The rows of a group lie close to one hidden flat surface of 13 dimensions, which may be shifted away from zero. Surfaces can cross.
(in the rows, 128 means zero)
Known rows, each followed by its group:
[117 121 107 108  78  90 128 103 167 185 134 106 123 134 155 171 181 183
  85]	N
[110  94 141  56 113 141  98 114 109 132 151 138 147 103 122 102 140 121
 130]	P
[ 69 102 185 138 126 122 183  89  53 215 190 172 164 147 144  84 121 149
 126]	P
[152  77 169 138 138 182 116 156 197 143 134 155 108 182 186 159 130 151
 125]	N
[ 95  95  87 101  94 175  75 129 146 176 155  99 145 144  97 113 118 113
 130]	R
[168 134 100  65 146 160 118  97 105 128 109 156 154 151 170 166 116 116
 116]	M
[129 128 192  45 155 157  68 178 115 110 143 126 108  86 161  82 153 112
 134]	P
[131 164 104  69 148 159 123 138  98 126 165 136 152  97 106  90 165 160
 119]	R
[146 162 158  90 153 153  69  93 218 188 120 189 195 161  73 161 176 112
  96]	N
[117 133 115  90 140 162 103  54 102 107 155 108 120 110 154 164 137 175
  66]	N
[ 98 114 115 180  79 145 129 136 134 128 134 178 112  90  67 123 125 137
 141]	M
[133 168  94  89 145  79 128 125  52 152  75 167 152 208 127 106 165  73
 152]	N
[107 144 137 187 173 133 182  66 110 124 134  98 121  72 101 135 124 145
 131]	R
[133 160 120 114 126 107 137  66 142 156 177 136 149 197 188 130 113 140
  97]	P
[141  57 220 125 123 103 119 178 155 120 203 147 173 154 130 108  81 153
 137]	R
[150 170 128 126 174 170 102 172  78 145 114 149 145 165 145 100  98 122
 109]	R
[134 105 174 116 161 105 189 172 203 150  92 153 130  92 179 156 107 107
 153]	M
[120 100  99  86 100 139 135 158 127 143 178 121 141  97 112 113 149 157
 148]	R
[141 117 110 118 117 122 143 132 148 168 138 108 128 145 140 136 167 137
 150]	P
[170 129  63 152  93 133 104 142 185  55 142 154  89 157 143 130  70  93
 215]	M
[117 109 152 136 160 171 117 147 149 110 150  99 114  97 103 133 137 143
 137]	R
[167 119 127 152 115 105 139 148 144 112  77 110 138  65  81 160 144 144
 125]	R
[147 158 109 115 158 122 144  73 122 110 172 105 129 134 139  96 147 158
 170]	P
[133 106 145 141 129 183  69 123 181 151 121 118 114 143 117 155 132 121
 121]	R
[119 147 166  97 126 171  86  94  99 106 180 141 175 134  99  75 105 104
  59]	M
[128 142  90 109 131 112 139 136  87 104  97 108 119 148 135 136 146  87
 132]	M
[144 115 139 119 140 152 104 104 167 111 124 181 162 143 116 160  82 114
 116]	N
[123 156 115 134  89 126 115 125 229 175 174 106 106 143 168 146 141 142
  90]	N
[120 139  71  92 103 124 114  93 133 156  95 180 141 151 136 166 130 104
 121]	N
[ 74  95 132  88 126 127  95 108 128 135 124 121  66 129 205 170 132 114
 136]	P
[143 117 125 108 141 153 113 129 129 113 116 118 126 144 128 156 160 119
 130]	M
[112  59 130  66 129 163 120 143 165 130 133 136 196 108  82 126 120 170
  83]	N
[143 131 146  91  82 120 162  98  89 160  58 160 122 144 166 175 225  90
  59]	M
[131 109 167 165 143  60 174 181 104 158 125 122 154 177 119 106 139 163
 134]	N
[ 83  60 126 123 174 158 161  78 135 103 169 109 110 180 126 168 152 102
 193]	M
[144 133 152 149  80 100 123 206 161 163 104  99 114 142 131 137 176 103
  92]	P
[109  87 153 119  93 116 124  84 192 131 139 167 130  83  99 156 145 146
 130]	R
[111  86 129 145  82 109 138 175 201 133 133 137 139 132 124 118  73 127
 104]	N
[147 122 123 139 146 162 122 106 100 107 105 178 139 111 117 162 100 146
 127]	M
[128 136 157 132 126 182  94  92  75 115 183  38 136  98  91  88 149 145
  73]	R
[129 153 155 126 166 158 168 143 111 133 136 107 110 163 163 115 176  91
 114]	M
[ 89 130 118 121 136  82 141 142 120 137 131  81 106 137 144 119 140 110
 141]	P
[131 115 170  95 133 115 139 114 158 111 125 112  82 148 189 148 187  97
 127]	M
[167 132 184 133 145 118 130 133  81 137 140 149 152 173 129 124 187 186
 115]	N
[125 140 134 114  58 120 121 132 124 141 141 152 128 121 144  87 122 104
 100]	P
[120 139 132 179 144  95 200 166 152 138 143 143 114 149 145 101 118 113
 187]	M
[166 121  99 144 108 127 122 159 200 139 114 147 124 133 131 176 113 139
 150]	N
[113 191 116 106 204 153 132 137 129 142 135 125 118 135 172 145 128 149
  87]	P
[104 144 113 108 147 117 144 176 115 214 144 122 184 129  56  83 179 166
 131]	R
[ 95  76 179 132 153 157 105 109 136 126 141 129 137 114 103 151 126 150
 113]	R
[181 117 140 157  88 161  96  89 119 101 142  49 152  80  77 130 103 134
  77]	R
[121 138 170 157 188 113 171  96 113 138 151 172 159 129 148 124  72 165
 126]	P
[129 136 198 130  98 125  98 118 120 104 158 131 124 109 119 109 152 132
  76]	R
[108 126 130 145  84 117 129 114 160 113 156 114 109 125 124 101 113 107
 128]	P
[107 135 120 121 112 141  93 123 158 107 129 131 115 138 123 136 124  91
 116]	N
[ 95  91 168 141 161  86 160 119  42 121  96 108 144 112 125 139 102 121
 127]	P
[147 143 156 177 112 135 194  95 134  80 144 203 126 152 116 100 139  89
 134]	M
[199 113 179 106  69 125 125  85 100 136 144 182 128 144 189  94 134 126
 158]	P
[159 176 155 128 112 162  81 122 133 114 126 171  99 181 166 113 149  85
  97]	N
[ 42  69 159 161  77 134 152 127 130 118 114 124  89 115 100 143 128  53
 101]	M

New rows, each followed by its group:
[114 130 138 126  97  94 126 153 144 117 120 144  87 115 181 105  93  91
 156]	P
[124 131  99 113 134 143 161 148 132 149 126 142 153 141 116 119 128  98
 142]	M
[161 116 176 121 137 160 116 146 106  93 161 139 150 100 114 120 104 152
 102]	R
[182 125 160 170 102 181 104 205  40 121  79 131 120  98 122 142 132 149
  59]	R
[168 121  79 126  70 140 144 121 158 159 159 135  91 140 207 147 116 132
 166]	R
[ 95  83 124 148 120  70 198 148 100 149  62 129 130 143 137 171 116  79
 140]	M
[135 122 129 121 171 167 174 109 146  76  88 149  80 110 175 168 147  88
 146]	M
[135 165 180 134 128 106 100  95 121 141 120 138 154 150 118 100 142 130
  76]	R
[104 126 214 139 121  92 159 133 144 124 146 140 137 114 121  90 141 110
  91]	M
[119  89 155 124  98 106 124 197  97 131 147 121 147 129 115 106 120 137
 124]	R
[212 122 118  83 109  84 152 105 186  66  62 189 121 124 181 182 139 116
 172]	M
[115  86 176 188 114 108 142 192 127 135 141  72 134 104  78 116 117 135
 125]	R
[102 114 131 188 155 168 177 161  84 204 134 149 177 142  40 130 156 157
 130]	M
[101 120 133 100  82  74 121 124 157 144 133 147 143 136 143 125 114 116
  89]	P
[ 68 127 143 104 144 102 119 111  85 125  98 121 109  89 121 140 147 134
  81]	P
[ 99 141 161  90 133 125 100 154 140 171 169 105  68 170 227 115 171 115
 125]	P
[ 97 115 102 111 130 140 127 141  98 150 143 105 162 158  91 112 114  95
 121]	M
[142 136 153 137 111  68 122 119 143 133  71 103 136 118 126 178 146 147
  46]	N
[203 111 139 185 113 162 102 165 127 155 145  45 193 153  91 106  65 142
 113]	R
[173  69 102  68 104 117  86 128  84 168 169  35 215 157  92 125 129 169
 117]	R
[137 112 112 105 118 145 122 135 107 131 104 151 180 123  86 143 103 103
 100]	M
[161 149  70 128  78 118 182 143 131 146  87 206 147 144 137 132  95  87
 147]	M
[155 160 117  73 144 133 123 142  63  81 137  93 132 102 131  56 129  99
 161]	P
[ 67 110  96 121 145 129 114 142 151 199 112 124 150 140  75 125 144 120
 153]	R
[140 144 143 143 157 149 158 143 141 139 113 166 105 106 159 134 132 135
 146]	M
[129 181 131 109 143  77 142 114 158 148 145 146 124 121 147  92 164 175
 149]	P
[117 137 176 132 241 189 101 162 117 127 172  77 150 150  99 100 128 148
 130]	R
[121 127 153 133 138 135 135 151 136 138 137 133 139 130 126 118 126 113
 122]	M
[168 144 124 114 134 129 127 143 117 104  84 121 103 147 171 160 152 103
 124]	M
[161 153 133 138 160 153 110 106 147 128 154  78 163 121  92 101 116 137
 123]	R
[163 133 155 163 177 161 188 135 129 104 117 151 118 165 137 146 151  97
 141]	M
[197 167 102 107  90  88  99 162 121 120 106 142 159 159 143 113 108 119
 118]	M
[115 121 134 113 108  90 134  87  94 158 152 164 157 143 120 115 128 160
 128]	M
[ 85 161  78 127 115  92 139 116  83  97 164 142 130  95  87  64 105 135
 163]	M
[206  95 181  76 131 126 109 165  91  98 116 116 175 102 108  92 139 123
 169]	P
[ 90 157 111 132 164 108 145 146 158 158 120 113 134 125 120 153 132 151
  82]	P
[107 123 157 130 130 123 105 126 131 116 134 130 150 131  97  94  97 110
 113]	R
[163 108  75  97  69 118 143 132 132 150 150 166 166 115 139 122  83 139
 150]	R
[127 145 116 153 173 158 140 163  92  86 101 102 109 112 115 133 116 100
 140]	M
[ 98 116 146 143  93 111 144 108 130 143 147 147  86 157 184 129 119  95
 136]	M
[109 118 147 159 180 169 173 124  79  72  96 129 125 128 108 144 112  73
 111]	M
[ 98 114 153 109 144 112 126 121 109 125 113 169 120  75 137 121 113 143
 153]	P
[123 148 116 153  75  89 131 156 119  98 104 132  86 138 169 110  93  62
 119]	M
[145  92 130 124 133 176 134 170 125 107 185  90 140  80 104 129 115 162
 146]	R
[196  86 169 140 127 185 118 143 139 143 206  88 158 126 132 138 119 186
 130]	R
[176 124 219  93 135  88  88 145 117  72 154 120 176 146 132  96 115 143
  87]	R
[132 156  82 142 107 180 154 119  89 149 122 106  71  75 143 154 183 154
 125]	R
[196 116 166 234  65  86  89 174 182 146  46  45 137 143  82 149 106  89
  97]	R
[111 100 129 151 152 147 131 122 119 177 149 159 142 137 139 150  80 163
 156]	M
[138 118 190 156 126 181  85 167 153 131 189  71  97 139 134 106 153 138
 109]	R
[162 163 133 113 130 157 138 130 103 144 137 146 171 178 124 105 151  97
  86]	M
